The same things were measured in two ways. Each way mixes the same 9 hidden numbers, adds some noise and spreads widely along 5 directions of its own, which tell nothing about the thing.
In the rows, 128 means zero.
Some things both ways: the first way, then the second way.
[120 101 116  94 122 137 127 137 163  92 120 136 191  91 145 126 142 137
 122 107 132 134]
[127 128 140 151  90 125  97 145 144  85 138 188 158 117  79]

[ 98 115 129 115 129  74 129 151 166 127 131  97 143 143 147 158 142 139
 110 117 114 120]
[186 173 107 117 122 129 135 142 128 196 147 112  84 129 144]

[114 111 118 114 144 124 147 136 147 119 132 128 171 101  96 118 162 137
 109 113 126 124]
[133 101 119 109 120 130 102 170 122 112 120 133 117 139 134]

[129 129 148 130 136  95 138 132 150 129  98 101 144 130 132 121 136 110
  99  96 137 130]
[173 200 121 141  95 103 108 122 153 124 173 202 182 106  95]

[121 108 120 115 150 134 134 146 160 119 149 130 184  90  96 129 153 131
 123 103 140 118]
[165 134 105  74 125 124 104 161 131 131 119 149 150 131 121]

[140 168 160 115 133 143 143 136 115 136  95 137 110 135  78  90 129 111
  96 140 131 104]
[131 104  93 133 148 148 167 111 110 146 139 125 132 152 151]

[144 131 134 148 176 137 152 131 151 138 109 152 143  96 103 123 118 114
 131  91 125 151]
[123 101 141 103 117 118 129 119 122 131  95  89 124 162 175]

[148 148 127 120 135 177 108 153 159 129 139 149 151 106 116 141 101 127
 153 102 137 130]
[123  80 105  71 146 168 167 136  94 155  61  61 129 149 177]

[140 121 130 128 113 169 108 132 146 123  97 158 126 149 168 145  78 140
 136 144 125 142]
[ 97 140 106 131 143 138 107 167 136  74 161 161 143  92  96]

[131 118 117 110 131 216 125 199 125  95 141 149 158 112 127 123 124 171
 101 108 107  99]
[119 117 124  90 156 119 132 213  86 142 110 133 112 162 171]

[122 110  97  88 127 192 132 119 147  89 114 174 181  72 106 122 147 141
 142 123 119 141]
[ 92  76 154 150 139 147 129 121 122  84 100 167 165 106  75]

[117 138 154 101  97 150 145 139 168 124 113 101 145 109 111 150 155 104
 116 133  97 121]
[144 175 123 160 117 140 137 116 134 125 123 159 177  89  92]

[143 141 127 104 104 191 121 128 130 128 116 146 138 129 108 107 123 108
 128 127 139 131]
[ 91 112 191 146 114 143 139 137 133 140 109 106  70 134 157]

[120 126 116 105 124 149 143 157 177 117 124 113 169 107 148 148 139 110
 132  89 104 147]
[159 114 141 109 105  90 124 145 110 155 160 182 132 173 142]

[113 169 106  99 141 136 108 129 109 111 152 177 156  70  85  61 123 127
 120 107 163 131]
[170  95 136 142 124 112 161 140 136 194 108  69  88 181 171]

[159 131 113 101 135 183 107 104 135 118 111 191 142 111 102 109 103 125
 164 113 158 151]
[142 106 148  96 148 147 151  99 131 159 116 141 141 108 111]

[ 99 152 106 146 144 130 115 163  93 122 128 146 118 137 146  88  97 157
  82 118 126 124]
[137 170 107 158 146  94 145 168 107 141 140 100 149  88 110]

[105 133 113 106 125 104 130 141 140 127 130  89 160 139 100 119 171 133
  99 116 136 109]
[138 116 106 116 128 150 147 129  97 145 141 153 127 118 105]

[ 91 114 110 136 131 122 124 125 173 129 122 123 159 106 151 173 123 129
 138 140 106 145]
[141 162 134 134 139 118 112 160 163 140 138  90  87 110 143]

[ 85 123  89 122 133  90  99 154 143 116 148 103 159 130 160 137 130 152
 114  90 137 130]
[138 138 143 140 112 116 147 138 108 170 138 131  91 148 125]

[163 120 150 136 136 183 124 150 142 119 112 156 135 119 132 126  95 136
 124  99 129 134]
[101 118 129 113 120 117 131 116 107 104 149 195 154 174 130]

[121 175 130  94 134  83 133 107 118 163 106 121 122 170  75  69 140  65
 107 148 183 109]
[128  75 115 128 111 159 128 146 141 124 146  99  85 129 133]

[115 153  98 139 138 107  81 117 123 135 143 140 145 123 132 101  98 134
 132  98 176 146]
[107  78 132 130 126 147 162 118 114 147 106  69  91 153 154]

[112 134 138 132 126  99 110 143 159 139 131 122 124 141 164 150  94 123
 125 120 128 134]
[113 120 115 141 112 149 142 132 120 129 102  71  98 137 148]

[121 136 127 124 161 108 139  91 135 126  84 166 112 105  84 130 135 137
 139 132 112 147]
[106 133 123 165 132 152  96 174 158  78 118 145 114 122 115]

[132 110 162 146 127 121 100 138 132 126 133 114 142 124 126 120 115 135
  94 113 160 105]
[124 140 115 130 145 157 195   4 112 159 113 129 177 124 106]

Other things, the second way, with their names:
<861>: [128 113 141 101 126 127 153  15 135 140 133 142 162 130  90]
<217>: [ 94 152 116 150 124 148 148 126 123 105 104 127 149 133 119]
<893>: [125 112 106 167 140 123 149  77 117 101 140 176 196 138 103]
<1035>: [101  39 118 128 130 147 142 113  93 102  96 108 142 128  98]
<681>: [158 121 115 119 159 105 137 153 131 157 142 132 122 181 192]
<1210>: [126 132 117 129 149 180 181  82 114 171  79  61 115  89 110]
<834>: [113  77 128 109 150 158 137 171 120 123 108 135 116 160 173]
<1320>: [129 140 118 123 109 145 141  80 129 123 105 143 162 138  95]
<289>: [ 97  45 177 155 119 160 158 130 118 144  95  67  69 130 160]
<184>: [128 159 108  96 144 148 148 122  99 154 162 147 122  70  80]
<213>: [166 198 107 113 143  76  96 156 145 116 180 188 187  88  88]
<773>: [145  97 163 133 153 154 143 140 151 177 128 112  62 123 146]
<1124>: [169 146 102 117 118 147 115 221 132 160 112 105  78 152 180]
<1024>: [137 120 117  97 128 127 138 162 102 137 110 106 152 107 136]
<899>: [132 170 154 158 103 113  92 165 146 115 172 192 108 125 135]
<1054>: [156 173 112 141  89  97 121 179 113 146 161 151 118 138 116]
<189>: [131  94 123 129 124 152 115 143 133  93 110 159 169 109 113]
<332>: [126 142 151 140 130 111 149 108 116 162 138 116 105 127 128]
<1234>: [136 148 123 115 120 134 143  78 123 141 144 137 144 105 106]
<1099>: [119 115 124 131 121 126 139 114 128 133 163 108 101 129 136]
<498>: [117  87 101 133 134 159 168  45 113  92  99 135 236  83  77]
<1145>: [103  53 131 110  88 147 147  93  97 115 101  98 134 143 125]
<126>: [162 111 157 136 146 122 160  72 141 194 132  79 104  97 126]
<39>: [ 69  92 148 133  97 146 117 176  94  85 127 166 104 147 122]
<107>: [136 132 167 131  92 148 145 114 128 173 131 126  77 136 149]
<483>: [131 153 160 113 136  78 102 157 140 132 183 172 106 135 131]
<1268>: [ 81 137 143 151 136 127 156  97 100 126 155 132 119  98  95]
<373>: [122 139 137 163 112  94  94 178 139  79 172 207 161 134 118]
<97>: [142 187 124 121 108 109 162  86  82 143 164 243 224 114  68]
<1238>: [130 133 137 103 123 128 136 131 119 155 133 117 101 141 145]
<212>: [102 111 118  91 118 114 127 132 103 121 130 107 104 163 142]
<764>: [127 161 143 171 117 106 108 142 174 106 170 169 120 155 149]
<1087>: [119 107 110 134 159 154 129 137 131 110 126 122 134  84  94]
<336>: [157 159 108  93 118 124 123 178 109 151 100 105 136 112 128]
<1055>: [112 131  99 118 144 152 110 164 143  87 128 133 139 110 116]
<1305>: [131 100 112  61 119 166 120 140 121 137  96  92  93 140 157]
<964>: [119 169 110 110 120 164 150 109 127 162 134 112  67 150 133]
<697>: [109 165 154 151  93 108 152  97 108 148 154 143 113 144 133]
<627>: [144 100 144 114 150 132 153 144 104 187 130 109  74 140 158]
<1326>: [149 124 144 137 117  99 116 127 124 132 163 214 145 160 113]
<908>: [150 131 135 115 118  96 129 157 135 160 142 127  99 188 171]
<232>: [108 124 166 124 129  96 116 108 141 113 143 131 129 112 100]
<1129>: [144 131  94  95 141 143 124 170 109 124 108 115 156  95 133]
<1003>: [114 110 146 151 121 122 181  53 105 155 147 159 142 171 133]
<426>: [125 147 100 121 122 129 105 128 135  96 130 139 142 112  85]
<49>: [ 93 114 133 135  94 145 121 155 127 109 118 135  83 188 149]
<1230>: [107 131 111 119 137 145 133 123 115  95 120 157 177 112 112]
<199>: [156 157 149 122 136 103 124 184 112 175 142 141  96 111 124]
<884>: [137 103 148 110 116 136 146  99 128 165 117  98  92 150 150]
<673>: [119 101 158 179 108 133 139 119 147 128 107 109 110 152 140]
<410>: [134 134 114 118 117 123 156  60 109 131 129 150 191 121  96]
<304>: [108 101 118 106 113 118 103 152 112  90 131 141 137 139 116]
<1266>: [116  86 153 151 118 153 137 135 131 124 114 146 109 171 184]
<460>: [ 81 114 153 150 145 117 148  64 129 108 136 114 137 108  97]
<387>: [151 171 111 142 128 114 117 166 147 135 192 160 118  98 101]
<1271>: [113 156 104 133 121 122 140 168 101 128 135 130 121 154 148]
<1007>: [161 130 106 107 161 129 102 184 146 124 117 134 145 106 128]
<556>: [131 134 141 169 126 136 135 132 144 141 161 144  94 107  97]
<1000>: [137 124 128 110 113 146 139 106 125 129  81 119 171 105 100]
<32>: [110 147 157 186 106 125  94 192 149 106 148 134  68 109 124]
<1374>: [117 157 145 160  89 123 124 119 135 113 124 137 141 107  85]
<132>: [135 163 178 123 118 101  95 166 153 148 158 114  64  92 129]
<208>: [148 162  76 103 115 100 122  89 123 103 107 123 215 110  53]
<903>: [179 180  99 136 147  99 109 151 157 134 147 161 165 124 117]
<30>: [144 136  88 103 117 129 120 159 115 112  89  97 167 125 135]
<1196>: [107 121 129 135 134 147 112 148 149 101 139 114 103 100 124]
<228>: [165 157 120 114 120  98  81 186 166 110 130 144 146 128 123]
<205>: [155 129 114 122 138 160 140 178 127 162 123 114 103 112 151]
<1174>: [111 122 119 143 107 124 145 115 102 133 125 102 112 145 123]
<1072>: [140  83 128 130 100 141 124 129 139 121 118 125 127 154 140]
<1237>: [129 131 115 100 110  98 107 129 125 109 146 152 143 154 112]
<555>: [ 87 103 129 175 109 135  91 163 163  57 140 156 101 187 149]
<747>: [152 139 150 119  82 135  84 172 149 120 123 180 112 134 108]
<749>: [135 163 134 146 127 127 129 134 122 128  86 104 161  90 129]
<261>: [137 103  86  87 174 153 125 161 124 127 139 158 123 139 115]
<1221>: [171 150 108 100 157 127 179  79 106 200 128 101 150 109 141]
<798>: [123  94 112  75 134 113 129 141  91 119 136 143 161 125 114]
<866>: [138 111 142  90 142 130 120 128 154 144 134 114 100 127 133]
<201>: [160 131 147 130 119  90 129 147 124 158 106 134 137 173 152]
<837>: [ 87  72 117 105 105 168 120  99 124  71  96 135 146 155 130]
<491>: [102  85 134 121 136 149 131 139 134 104  68  76 136 137 155]
<402>: [ 83 155 116 178 110 139 102 140 147  49 178 182 147  83  64]
<1351>: [113 126 157 141 119 111 125 129 132 135 178 161  81 160 152]
<722>: [108 108 124 148 116 116 113 138 129  76 120 158 171 139 104]
<1274>: [128 114 134 133 127 123 136 134 139 150 152 127  78 174 147]
<433>: [119  58 130 118 165 114 151  79 134 127 124 114 143 171 143]
<877>: [113 128  83 108 166 129 134 130 125 104 148 136 149 128 111]
<380>: [137 174 169 128 106 115 133 166 125 167 114 135  98 156 173]
<1159>: [ 69  66 134 149 146 167 174 100  92 106  86 101 144 127 134]
<957>: [135 151 142 109 138 156 135 127 136 166 153 146  76 112 126]
<744>: [117 136  88  99 154 126 120 174 115 101 168 186 149 140 120]
<533>: [128 130 117 116 129 118 117 158 117 112 129 129 146 110 130]
<799>: [170 146 146 133 129 129 147 147 135 191 101  99  98 149 179]
<920>: [106  93 175 139 121 125 134 114 123 143 135 108  78 119 129]
<1020>: [114 115 132 138 128 140 140 179 102 144 165 166  78 143 127]
<927>: [110 159 132 164 119 162 136 143 136 128 130 135  92 128 143]
<742>: [ 98  79 142 103 114 165 163  65  94 143 102 109 113 130 105]
<1339>: [123 150 119  87 140 142 121 167 110 128 124 149 133 114 141]
<805>: [112 117 151 154 134 109 173 104 104 169 133 107 100 154 132]
<1134>: [111 153 127 157 124 132 145  65 132 104 149 188 179 131 100]
<280>: [ 82  80 120 141 152 148 150 128 116 117 144 102  83 144 136]
<441>: [168 121 134 120 115 127 122 139 146 153 105 107 121 141 153]
<532>: [160 163 108 124 131 111 149 116 129 157 141 131 154 144 145]
<867>: [128 143 109 110 157 129 116 164 142 119 146 131 122 118 141]
<1280>: [135 111 109 133 144 115 151  84 110 137 156 172 154 155 102]
<1063>: [126 138 124 147 118  99 135 121 117 119 153 160 159 139 116]
<605>: [126 118 154 173 127 126 131 143 171 128 103  61  95 140 180]
<1049>: [136 142 102  92 131 125 129 126  99 143 173 149 119  99  91]
<224>: [101 110 178 128  99 161 136 100 127 109  93 168 162  96  86]
<1175>: [111 155 176 156 107 117 122 131 161 134 135 107  79 135 157]
<577>: [133 121 112 127 137 142 124 165 136 122 122 134 121 149 146]
<1343>: [161 136 116 132 144 117 135 187 138 165 126 114  99 169 171]
<746>: [149  95 115  71 131 149 129 111 127 147 101  93 119 125 123]
<155>: [156 120 119  87 125 123 105 172 137 138 125 120 113 125 125]
<287>: [124 141 111 141 145  92 107 185 128 112 165 128 113 119 114]
<771>: [152 132 101  96 153 134 127 179 103 149  94  98 131 113 133]
<471>: [130 153 164 160  93 116 150  98 135 171 154 121  77 128 105]
<824>: [123 141 101 118 119 128 104 182 120  97 151 155 131 118 114]
<542>: [138 168 137 158  95 105  88 129 154  87 145 185 168 106  84]
<803>: [107 126 118 116 158 165 152 111 107 114 100 167 184  95  89]
<1378>: [113  83 121 131 143 128 152 113 106 125 152 136 139 121 111]
<700>: [ 68  74 146 129 118 134 150  94 104 108 117 102 110 151 123]
<146>: [144 140 107 116 164 148 143 123 146 147 118  96 128  97 120]
<1116>: [139 157 167 163 102  99 143 103 134 169 129  80  98 107 113]
<170>: [187 150 138 159 136 109 122 156 163 177 171 123  90 103 130]
<1336>: [133 140 125  86 138 124 122 140 127 143 169 164 114 118 104]
<1298>: [141 156 150 126 157 120 120 150 169 145 127 120 106 118 135]
<726>: [104 116 127 100  89 149 128 133  92 122 104 123 108 143 128]

Some of these things the first way, each followed by its name:
[100 126 106 125 140 152 123 107 170 133 117 143 147  86 116 176 129 109
 167 138 105 151]
<1298>
[112 139 131 124 150  86 132 114 121 139 135 112 151 108  70  81 162 102
  98 100 167 120]
<441>
[108 129 118  94 128 125 126 154 116 116 142 130 163 132 109  76 145 124
  82 135 162  90]
<471>
[126 165 124 128 130 153 123 121 135 144  98 129 116 129 109 131 117 106
 135 118 120 142]
<1159>
[120 110 136 104 112 121 118 136 138 136 118  99 133 176 119 133 145 115
 104 144 150  94]
<957>
[100 118  89 115 135 147 131 143 153  98 140 157 190  74 141 119 129 155
 126 115 115 150]
<1116>
[121 111 126 120 147 107  98 163 153 109 132 128 154 127 164 143 102 147
 117  99 149 111]
<49>
[134  75 145 102 128 137 116 156 154 117 161 156 159 138 151 122 105 122
 114 133 165 102]
<746>
[124 147 136 133 151 143 134 153 114 147 113 113 122 151  80 107 137 112
  91 135 143  87]
<744>
[122 115 136 121 143 141 156 155 166 142 127 131 139 135 135 147 122  97
 122 127 110 126]
<304>
[144 109 170 119 152 109 105 171 112 131 139 144 106 181 117 102  99 147
  81 143 174  60]
<964>
[124 105 151 137 140 145 112 128 115 134 130 167 118 128 147  99  79  90
 105 138 164 118]
<433>
[133 142 136 123  93 165 110 170 166 130 134  71 152 136 153 161 129 115
 120  77 119 128]
<97>
[132 111 132 128 142 149 116 143 128 102 123 168 151 100 149 102  95 143
 110 104 143 134]
<722>
[136 132 133 101 145 150 142 145 147 117 113 169 138 114 124 115 110 120
 127 122 122 130]
<1374>
[106 137 162 129  76 115 104 128 154 162 143  59 141 149 148 130 125  48
  99 128 168 115]
<498>
[112 119 137  99 119 144 131 164 149 100 127 115 161 104 132 129 147 133
  97 111 116 106]
<799>
[134 122 134 115 145 174 138 163 130 129 130 160 143 132 121 101 106 107
 105 141 143 103]
<700>
[101 108 139 131 120 117 132 174 128 132 136  76 153 160 149 111 140 111
  59 122 147  88]
<533>
[ 97 122 115 106 125 153 108 171 131  85 146 135 184  79 132 113 136 163
  93 120 131  97]
<1343>
[149 134 135  83 115 149 136 141 167 117  97 132 148 140 131 132 129 114
 134 114 124 131]
<107>
[119 116 129  95 121 197 155 173 165 106 147 154 159  88 108 151 144 147
 127 139  76 117]
<771>
[135 134 150 129 142 131 108 160 107 136 140 149 108 149 139  84  82 106
  93 109 168 109]
<908>
[169 149 128 116 158 188 128 112 111 117  90 192 118 105  53  99 124 153
 145 110 135 136]
<803>
[125 123 129 126 123 127 117 128 134 116  89 135 142 146 152 118 109 142
 103 145 139 124]
<402>
[108 120 112  96 118 164 162 133 153 127 118 125 168 118 101 124 166 101
 117 146 110 127]
<920>
[118 143 148  99 133  86 136 131 142 145 116 106 133 148 115  98 137  62
 100 119 163 108]
<1072>
[144 117 143 130 128 167 123 145 168 120  99 138 139 124 159 165  98 131
 138 114 110 139]
<1230>
[ 97 106 123 163 191  80 113 148 130 136 190 146 166  79 104 104 115 137
 103  97 171 113]
<208>
[ 75 123  89 105 111  93 126 109 148 106 113 105 180 103 138 127 165 140
 110 130 121 142]
<170>
[100  88 134 129 142 107 135 143 179 129 143 125 155 114 149 174 127 128
 126 136 110 124]
<426>
[110 109 133 120 126 184 162 137 152 150 138 139 147 117 109 132 135  69
 121 158 116 123]
<232>
[105 122 118 126 156 123 139 125 160 129 133 137 166  78 104 136 141 110
 134 114 126 139]
<228>
[ 92 123  76 102 141 147 145 152 155 107 122 126 167 106 123 154 163 157
 131 109  83 140]
<199>
[128 112 131 137 154  79 142 125 116 119  67 108 122 161 132 103 141 146
  78  91 136 130]
<899>
[123 146 116 140 154 110 132 130 137 140 113 113 136 130  98 123 140 133
 119  98 132 136]
<1129>
[116 171 131 103 118  92 112 125 119 153 107  94  99 183 100 106 138  93
 106 124 154 110]
<205>
[139 121 132 109 147 138 151 166 171 128 132 123 159 127 108 143 143 131
 126 104 115 118]
<726>
[134  88 168 123 127 172 135 206 144 131 160 142 130 164 173 127  81 111
  82 145 134  81]
<212>
[112 116  98  88  87 154  95 143 136  91 124 130 183 135 181  97 116 137
 105 118 158 128]
<289>
[139 140 135 133 138 117 123  97 124 154  87 156  92 168 121 113  95 106
 131 141 147 146]
<1196>
[131 102 149 141 122 142 114 139 156 103 102 118 163 103 156 145 117 146
 106 110 129 125]
<1134>
[126 109 135  82 124 143 125 190 144  68 128 137 179 109 141 113 140 185
  83 117 122  85]
<1124>
[127 139 101  87 137 131 116  87 131 122  85 176 118 133 105 117 122 121
 158 133 139 151]
<773>
[141 114 147 126 146 126 137 148 100 125  86 139 112 178 137  80 109 124
  70 125 154 103]
<1351>
[121 158 124 120 128 143 131 158 143 151 130 104 132 152 124 122 123  88
 114 109 132 122]
<1024>
[117 101 128 132 123 131  92 143 159 112 122 132 153 132 183 159  90 147
 125 132 139 123]
<1055>
[129 123 140  95 139 171 154 192 143 113 149 140 158 116 100 111 143 132
  94 124 114  88]
<336>
[119 118 132  96 103 170 111 144 161 107 148 151 161 101 121 149 128 152
 136 151 117 115]
<1210>
[ 95 122 135 119 121 133 142 140 156 131 140 105 155 101 106 144 159 108
 108 135 109 115]
<1280>
[145 140 132 113 142 119 127 141 129 136 134 139 153 141 114  72 117 101
 104  99 181 123]
<1145>
[150  76 122  71 135 152 125 153 169  67 118 179 188  96 159 127 123 169
 134  96 133 130]
<747>
[143 107 170 126 141 158 146 166 123 142 154 156 127 138 111  88 106  99
  87 136 150  95]
<1237>
[120 149 123 128 129 120 118 125 100 146 112 127 115 166 118  77 115 104
  92 126 164 121]
<1378>
[130 142 133 125 130 155 127 156 141 130 124 109 133 122 114 135 133 123
 117  88 119 126]
<380>
[ 97 131 111 136 144 124 124 137 147 124 153 120 160  70 115 132 142 125
 126  76 120 147]
<201>
[ 99 153  99 122 129 163 123 143 155 129 132 143 142  95 130 152 118 124
 149 121  96 149]
<805>
[105 128 122 131 128 130 133 140 141 140 130 116 131 132 127 135 131 117
 114 121 116 133]
<332>
[133 152 141 129 158 116 151 131  86 134  72 129 102 156 100  60 129 102
  69 106 149 116]
<373>
[ 77 124  93 139 156 112 134 150 128 128 126 129 143 125 140 127 127 140
  99 136 113 123]
<287>
[156  95 165 138 141 137 106 117 125 145 139 168 122 145 132  94  75  92
 119 123 192 123]
<861>
[108 125 134 155 149  77 115 114 109 117 103 112 137 110 123  94 133 145
  79  92 152 133]
<893>
[122 100 127 119 119 122 102 142 157 120 145 127 163 129 165 132 107 125
 121 108 158 128]
<884>
[160 128 150 115 143 188 156 160 133 126 100 140 134 139  83 117 140 133
 104 126 116 102]
<1339>
